The groups are shells around one centre, one inside the other: the same stretched ball of 7 dimensions in 7 sizes.
Some rows, each with its group after it:
[-4.75 -3.25 -3.53  3.10 -0.51 -2.56  4.26  0.95 -0.19 -1.07  1.73 -3.29
  1.73 -4.11]
j_116
[-6.04 -3.67 -1.12  2.01  0.21 -0.77  3.65  1.97  0.58 -2.41  4.29 -3.68
  0.49 -5.02]
j_456
[-4.20 -2.65 -3.58  3.82 -1.06 -4.17  1.57  0.97 -2.46 -1.93  1.55 -2.78
 -0.59 -4.69]
j_456
[-4.59 -5.22 -0.04  2.79 -0.65 -1.04  0.77 -0.47 -1.34 -4.38  1.64 -2.28
 -0.67 -6.72]
j_456
[-6.08 -4.14  2.45  3.12 -1.18  1.54  3.87  0.49  0.04 -6.03  2.46 -0.16
  0.77 -4.57]
j_153
[-3.67 -5.54  1.07  5.09 -2.96 -2.48  0.42  0.87 -2.58 -5.76 -0.27  0.74
  0.01 -4.19]
j_138
[-5.84 -2.49  1.58  3.90 -1.80  0.24  3.06  1.27 -1.57 -6.10  2.58  0.47
 -0.10 -3.97]
j_138
[-4.20 -4.45 -3.95  2.99 -0.73 -3.53  3.71  1.92  0.10 -0.21  1.50 -3.59
  3.49 -3.66]
j_153
[-5.55 -3.85  1.82  4.02 -1.40 -0.63  1.78  0.12 -1.73 -6.11  1.99 -0.48
 -2.62 -5.14]
j_220
[-5.50 -2.13 -2.72  2.60  0.18 -3.40  1.83  0.62 -1.83 -1.87  3.11 -3.73
 -0.79 -5.13]
j_456
[-4.03 -5.98 -0.99  3.90 -1.28 -3.61  1.55  0.07 -1.09 -2.86  0.02 -2.15
  0.60 -4.50]
j_456
[-4.77 -3.08 -1.91  3.54 -1.04 -3.03  3.09 -0.24 -1.56 -2.54  0.39 -1.49
  2.62 -3.48]
j_220
[-4.08 -6.94 -1.48  3.20 -0.70 -3.53  1.37  1.19 -0.10 -1.95  1.37 -3.72
  0.04 -5.25]
j_138
[-4.65 -3.03  0.39  3.30 -1.37  0.22  1.65 -2.10 -2.62 -5.88  0.19  0.17
  1.05 -6.06]
j_456
[-4.95 -5.37  1.62  3.24 -1.73 -0.86  1.64  1.64 -0.92 -5.04  1.77 -0.22
  2.96 -4.07]
j_220
[-5.00 -4.51 -1.17  3.17 -0.51 -3.50  2.27  0.03 -0.97 -2.32  1.02 -2.55
  1.44 -3.99]
j_123
[-4.51 -3.00 -0.80  3.39 -1.12 -1.84  1.35 -1.85 -2.84 -4.43 -0.03 -0.68
  1.30 -5.34]
j_123
[-4.90 -5.14  1.18  3.10 -1.52 -1.18  1.26  1.42 -1.20 -4.76  1.86 -0.65
  2.45 -4.45]
j_123
[-5.80 -4.72 -1.00  2.96  0.12 -3.59  2.28  1.78 -0.10 -1.95  3.45 -4.22
 -2.04 -4.47]
j_123
[-4.92 -1.98 -2.41  3.59 -0.41 -3.70  1.42 -1.41 -3.01 -2.92  0.96 -2.46
 -1.72 -5.27]
j_953
[-5.71 -4.40  0.96  3.75 -0.56 -3.22  1.10 -0.15 -1.72 -4.32  1.88 -2.11
 -2.93 -4.69]
j_116
[-4.04 -5.41 -0.04  4.38 -1.87 -1.61  2.23 -0.61 -1.28 -4.61 -0.34 -0.76
 -0.35 -4.98]
j_116
[-4.66 -2.24 -0.50  4.63 -2.44 -1.46  3.05  0.87 -2.38 -4.89  0.69  0.75
  1.46 -3.23]
j_456
[-6.14 -4.55  1.81  3.64 -0.70 -1.92  2.97 -0.08 -0.54 -4.55  1.62 -1.29
 -0.67 -3.59]
j_220
[-4.54 -1.91 -2.26  3.75 -1.27 -2.24  1.85 -0.03 -2.79 -3.65  1.38 -1.46
 -0.46 -5.18]
j_220
[-5.84 -5.23  1.58  2.77 -0.53  0.09  3.25  0.21  0.37 -4.62  2.30 -1.73
  0.40 -4.98]
j_123
[-3.11 -6.19 -1.41  4.27 -2.30 -3.91  0.41  1.57 -1.87 -3.10 -0.06 -1.29
  1.96 -4.30]
j_138
[-3.97 -2.72 -1.25  3.79 -2.23 -2.07  0.75  1.14 -3.24 -4.45  1.03  0.09
  2.68 -4.48]
j_456
[-6.56 -5.12  2.48  3.54 -0.41 -1.54  2.86  0.73  0.08 -4.81  2.90 -2.03
 -2.85 -4.14]
j_153
[-5.17 -3.35 -1.07  2.69 -0.97  0.23  4.23  1.03 -0.06 -3.43  2.23 -1.48
  3.08 -4.51]
j_220
[-5.42 -3.59 -0.59  3.65 -0.34 -4.68  1.10 -0.89 -2.34 -3.02  0.92 -2.36
 -1.21 -4.07]
j_153
[-3.24 -4.68 -3.90  3.71 -1.93 -3.74  2.32  2.90 -1.04 -1.10  1.07 -2.36
  3.79 -3.70]
j_953
[-4.69 -4.89 -2.99  3.43 -1.17 -3.80  3.85  4.54  0.72 -0.44  3.15 -3.57
  2.35 -2.61]
j_153
[-3.11 -4.50 -0.85  4.86 -3.34 -2.18  1.07  2.11 -2.64 -4.76  0.06  0.78
  2.47 -3.89]
j_138
[-5.01 -1.63 -3.89  2.80 -0.22 -2.98  3.03  0.50 -1.63 -1.37  2.26 -3.27
  1.07 -4.67]
j_456
[-5.84 -3.79 -2.32  2.41  0.76 -2.68  3.45  0.41  0.23 -1.29  3.21 -4.89
 -1.70 -5.28]
j_116
[-5.98 -3.56 -0.93  2.23  0.06 -0.32  3.78  1.47  0.43 -2.92  3.97 -3.35
 -0.11 -5.31]
j_220
[-3.24 -5.05 -0.79  4.52 -2.41 -2.38  0.88 -0.55 -2.58 -4.60 -1.03 -0.13
  1.03 -5.06]
j_953
[-4.67 -4.90 -0.61  3.21 -1.87 -1.15  2.76  4.31 -0.01 -3.26  3.32 -1.46
  3.18 -3.61]
j_153
[-5.70 -5.23  0.45  3.77 -0.81 -2.03  3.38  1.86  0.40 -3.49  2.76 -2.59
 -2.02 -4.00]
j_123
[-4.60 -3.57  1.30  4.64 -2.94 -1.83  1.59  1.89 -2.58 -5.75  0.80  1.62
  2.68 -2.67]
j_953
[-5.48 -2.76  1.64  4.65 -1.61 -1.23  2.32 -1.96 -2.67 -6.37  0.07  0.60
 -2.17 -4.41]
j_138
[-6.24 -3.92  0.76  3.29  0.29 -1.21  3.28 -2.28 -0.54 -4.36  1.53 -2.67
 -3.78 -5.64]
j_138
[-4.35 -2.89 -2.85  4.05 -1.21 -3.67  1.85  0.87 -2.23 -2.54  1.52 -2.44
 -1.35 -4.69]
j_220
[-6.24 -3.66  0.39  3.11  0.00 -1.06  2.83  0.22 -0.46 -4.18  3.39 -2.99
 -3.88 -5.63]
j_953
[-3.52 -2.53 -3.55  3.75 -1.66 -3.48  0.74  0.59 -3.31 -2.69  0.75 -1.65
  1.30 -5.14]
j_138
[-5.46 -4.41  0.82  2.50 -0.36 -1.53  1.35 -0.94 -1.43 -4.29  1.41 -1.57
  1.61 -5.15]
j_953
[-5.80 -5.30  2.39  3.15 -0.71 -2.22  0.28  0.74 -1.47 -5.15  2.60 -1.56
 -1.25 -4.84]
j_138
[-4.21 -6.09  1.58  4.16 -2.22 -0.45  1.29  0.84 -1.16 -5.92  0.96 -0.20
 -0.53 -5.41]
j_953
[-5.00 -4.10 -1.08  2.92 -1.37 -2.17  2.52  3.68 -0.51 -2.60  3.23 -1.83
  3.66 -3.27]
j_220
[-6.00 -4.33 -0.66  2.10  0.57 -1.68  2.36  0.67 -0.02 -2.66  3.70 -4.12
 -1.33 -5.78]
j_116
[-4.53 -4.28 -4.03  2.43  0.05 -3.08  2.58  1.78 -0.12 -0.47  3.03 -4.98
  0.16 -5.64]
j_953
[-3.90 -3.51  0.11  4.82 -3.32 -1.36  2.12  1.93 -2.50 -5.40  0.27  1.69
  3.38 -2.97]
j_153
[-5.38 -3.96  2.55  4.09 -2.29 -1.04  2.02  1.15 -1.88 -6.14  1.13  1.41
  2.61 -2.84]
j_153
[-4.42 -3.50 -0.72  3.66 -1.62 -3.54  0.27  0.78 -3.04 -3.84  0.98 -0.71
  2.04 -4.04]
j_123
[-5.30 -4.23 -1.78  3.48 -0.89 -3.41  4.00  2.85  0.28 -1.43  2.55 -2.85
  1.79 -2.53]
j_116
[-3.17 -4.76 -3.04  4.34 -2.15 -3.47  1.61  1.91 -1.71 -2.41  0.64 -1.94
  0.78 -4.59]
j_953
[-5.33 -4.00 -0.30  2.46 -0.78  0.19  3.05  1.61 -0.15 -3.85  3.16 -1.92
  1.84 -5.18]
j_116
[-5.00 -3.85  1.81  4.08 -1.76 -1.34  1.35 -1.44 -2.63 -6.13 -0.15  0.79
  0.68 -4.40]
j_116
[-5.25 -4.64 -0.31  3.35 -1.17 -3.33  2.36  2.60 -0.62 -2.66  2.29 -1.80
  2.66 -2.71]
j_123
[-4.00 -2.93 -2.11  3.74 -2.14 -2.14  1.83  2.27 -2.25 -3.40  1.65 -0.70
  2.87 -4.05]
j_116
[-4.43 -4.46  0.32  4.50 -2.57 -1.60  2.17  2.62 -1.41 -4.82  1.65 -0.01
  0.82 -3.57]
j_123
[-4.38 -5.14 -2.00  2.62 -0.33 -2.55  2.19 -0.55 -0.62 -2.03  0.72 -3.09
  2.22 -5.32]
j_153

New rows, each followed by its group:
[-5.10 -4.86 -0.66  3.08 -1.42 -1.89  2.95  4.35  0.26 -2.68  3.67 -2.13
  2.64 -3.25]
j_456
[-4.98 -5.95 -0.46  3.78 -1.15 -3.74  2.99  2.27  0.25 -2.19  1.60 -2.45
  1.36 -2.74]
j_953
[-3.92 -4.74 -0.51  3.80 -1.88 -3.23 -0.40  1.23 -2.79 -4.17  1.08 -0.99
  0.90 -4.90]
j_456
[-5.58 -2.29 -1.58  2.82  0.00 -1.08  2.99 -0.91 -1.32 -3.42  2.36 -2.82
 -1.73 -5.96]
j_116
[-6.47 -3.43  0.78  3.56 -0.23 -2.68  3.20 -0.06 -0.78 -3.75  2.21 -2.09
 -1.73 -3.52]
j_456
[-4.35 -5.09 -1.24  2.91 -0.50 -3.25 -0.10 -0.01 -1.95 -3.08  1.57 -3.09
 -0.72 -6.23]
j_153
[-4.65 -2.12 -3.82  3.13 -0.81 -4.23  2.79  1.29 -1.83 -0.92  1.49 -2.51
  3.66 -3.12]
j_138
[-4.56 -5.72 -0.19  3.26 -1.64 -0.35  3.84  1.99  0.65 -3.51  1.59 -1.27
  3.37 -3.99]
j_456
[-4.67 -3.83 -1.69  3.95 -1.21 -5.74  0.65  1.75 -2.48 -2.09  1.41 -2.17
  0.90 -2.97]
j_153
[-4.84 -4.42 -0.51  3.45 -1.70  0.27  4.30  2.28  0.38 -3.87  2.31 -1.14
  2.08 -4.17]
j_220
[-4.21 -5.20 -0.63  3.61 -1.36 -4.00 -0.33  1.20 -2.32 -3.44  1.34 -1.93
  0.29 -4.78]
j_456
[-4.64 -2.70 -1.64  3.84 -0.87 -2.82  2.27 -2.30 -2.56 -3.53 -0.47 -1.32
  0.08 -4.82]
j_953
[-5.05 -3.31 -1.84  2.80 -0.94 -2.15  1.88  3.34 -1.07 -2.61  3.97 -2.72
  1.04 -4.59]
j_138
[-5.52 -1.55 -1.98  3.27 -0.71 -2.98  2.91  0.87 -1.95 -2.59  2.20 -1.83
  1.49 -3.42]
j_116
[-3.35 -5.13 -0.48  4.05 -2.32 -1.93  0.02  0.44 -2.66 -4.89  0.18 -0.37
  0.93 -5.65]
j_153
[-4.21 -5.59 -0.78  4.61 -2.19 -2.23  3.75  2.15  0.03 -3.22  0.76 -1.19
  1.00 -3.15]
j_953
[-3.30 -5.38 -0.85  4.85 -2.71 -3.71  0.79  1.21 -2.38 -3.93 -0.48 -0.23
  1.47 -3.74]
j_953
[-4.44 -6.09 -1.93  3.60 -1.05 -4.14  2.21  3.34  0.16 -1.33  2.51 -3.68
  0.23 -3.74]
j_220
[-5.16 -3.15 -0.85  2.63 -1.04 -2.27  1.42  2.14 -1.77 -3.22  2.83 -1.49
  3.46 -3.95]
j_953
[-6.13 -3.37 -0.36  2.69 -0.56 -2.22  3.01  3.26 -0.24 -2.68  4.16 -2.42
  1.81 -3.12]
j_953
[-5.20 -4.25 -3.98  2.68  0.40 -3.33  4.25  2.02  0.99  0.17  3.34 -5.56
 -0.80 -4.67]
j_138
[-5.14 -3.96  2.19  4.26 -2.08 -1.01  1.86 -0.37 -2.19 -6.29  0.34  1.10
  1.00 -3.79]
j_123
[-4.13 -3.59 -0.66  3.39 -2.08 -1.67  0.72  1.72 -2.56 -4.41  1.57 -0.20
  3.26 -4.56]
j_456
[-5.51 -5.94 -0.63  2.87 -0.03 -2.90  3.46  1.02  0.96 -1.79  2.13 -3.74
  0.46 -3.97]
j_153
[-4.72 -5.96 -1.56  2.75 -0.31 -3.20  1.58  1.95 -0.02 -1.80  2.74 -4.12
 -0.16 -5.22]
j_116
[-5.09 -5.21  0.32  4.44 -1.10 -3.51  1.77  0.43 -1.17 -3.89  1.27 -2.16
 -3.33 -4.34]
j_953
[-4.72 -4.18 -0.50  4.38 -1.72 -1.00  3.97  0.42 -0.54 -4.17  0.82 -0.97
 -0.52 -4.19]
j_116
[-5.17 -4.81  1.26  3.13 -1.30 -0.36  1.53  1.42 -0.98 -5.19  2.65 -1.07
  0.22 -5.28]
j_123
[-3.92 -5.56  0.33  3.47 -1.83 -0.63  0.82  0.37 -1.58 -5.12  0.90 -0.75
  0.87 -6.02]
j_456
[-5.87 -5.51  1.16  3.45 -0.22 -1.49  3.13 -0.67  0.22 -4.11  1.71 -2.65
 -2.75 -5.05]
j_456
[-4.04 -4.32 -0.28  3.67 -1.61 -2.21  0.44 -1.01 -2.79 -4.67 -0.14 -0.51
  1.27 -5.34]
j_123
[-5.77 -5.70  1.97  3.32 -0.51 -2.22  1.34  0.02 -0.75 -4.63  1.94 -2.02
 -1.69 -4.81]
j_220
[-4.91 -5.40  2.40  4.60 -2.27 -0.31  2.47  0.46 -0.99 -6.38  0.75  0.49
 -0.94 -4.34]
j_456
[-5.06 -5.43 -2.36  2.11  0.46 -2.43  3.34  0.47  0.87 -0.92  2.25 -4.70
  1.20 -5.27]
j_138
[-4.54 -3.22 -1.71  3.61 -1.39 -1.32  3.83 -0.18 -1.07 -3.26  0.43 -1.04
  2.51 -4.08]
j_123
[-4.52 -3.87  1.70  3.86 -2.53  0.17  1.21  0.65 -2.48 -6.65  0.94  1.45
  2.34 -4.65]
j_953
[-5.65 -2.34  0.71  4.18 -1.62 -2.02  1.76  1.32 -2.49 -5.22  2.47 -0.30
 -1.38 -3.82]
j_153
[-5.47 -3.55 -1.13  3.51 -0.39 -3.80  2.70 -0.16 -1.23 -2.45  1.26 -2.51
  0.02 -3.60]
j_123
[-3.89 -4.14 -1.73  3.46 -1.08 -1.23  1.27 -1.21 -2.06 -4.08  0.61 -2.05
 -1.34 -6.99]
j_138
[-5.41 -4.02 -2.62  1.94  0.86 -3.55  1.92  0.04 -0.61 -0.98  2.75 -4.92
  0.06 -5.57]
j_153
[-4.55 -3.89 -0.09  4.04 -2.36 -0.23  3.91  1.50 -0.73 -4.57  0.93  0.39
  3.28 -3.35]
j_220
[-5.39 -4.45 -1.25  3.08 -0.40 -2.93  1.81  2.71 -0.48 -2.45  3.97 -3.84
 -2.22 -4.99]
j_153
[-4.09 -5.20 -0.76  4.40 -1.82 -1.21  3.47 -0.14 -0.52 -4.02 -0.01 -1.18
 -0.41 -4.80]
j_953
[-5.43 -4.63 -0.51  2.70 -0.76 -0.79  3.22  2.87  0.45 -3.09  3.78 -2.67
  0.94 -4.57]
j_123
[-5.08 -6.08 -1.12  2.86  0.08 -3.59  2.28  0.34  0.20 -1.69  1.66 -4.08
 -0.17 -4.75]
j_153
[-4.50 -4.04 -3.16  3.50 -0.68 -3.17  3.95  0.32 -0.28 -1.25  0.80 -3.13
  1.25 -4.02]
j_456
[-4.48 -4.65 -0.46  3.33 -1.00 -1.00  2.76 -1.89 -1.10 -4.08 -0.34 -1.20
  1.44 -5.36]
j_953
[-4.18 -2.15 -2.97  3.58 -1.75 -1.88  3.54  0.72 -1.81 -2.66  0.60 -0.75
  4.24 -3.59]
j_153
[-5.68 -5.08 -0.55  2.64 -0.26 -2.96  2.66  2.48  0.30 -2.03  3.29 -3.34
  1.36 -3.65]
j_123
[-4.91 -4.43  1.62  4.21 -1.77 -0.94  1.13 -0.12 -2.10 -6.18  1.19 -0.18
 -2.05 -5.36]
j_116
[-4.55 -7.04  0.40  3.42 -1.25 -2.66  2.01  1.55  0.17 -3.12  1.16 -2.06
  1.90 -3.93]
j_138
[-5.54 -5.11  0.57  4.21 -1.36 -1.50  4.66  1.57  0.73 -3.68  1.71 -1.52
 -0.37 -3.01]
j_138
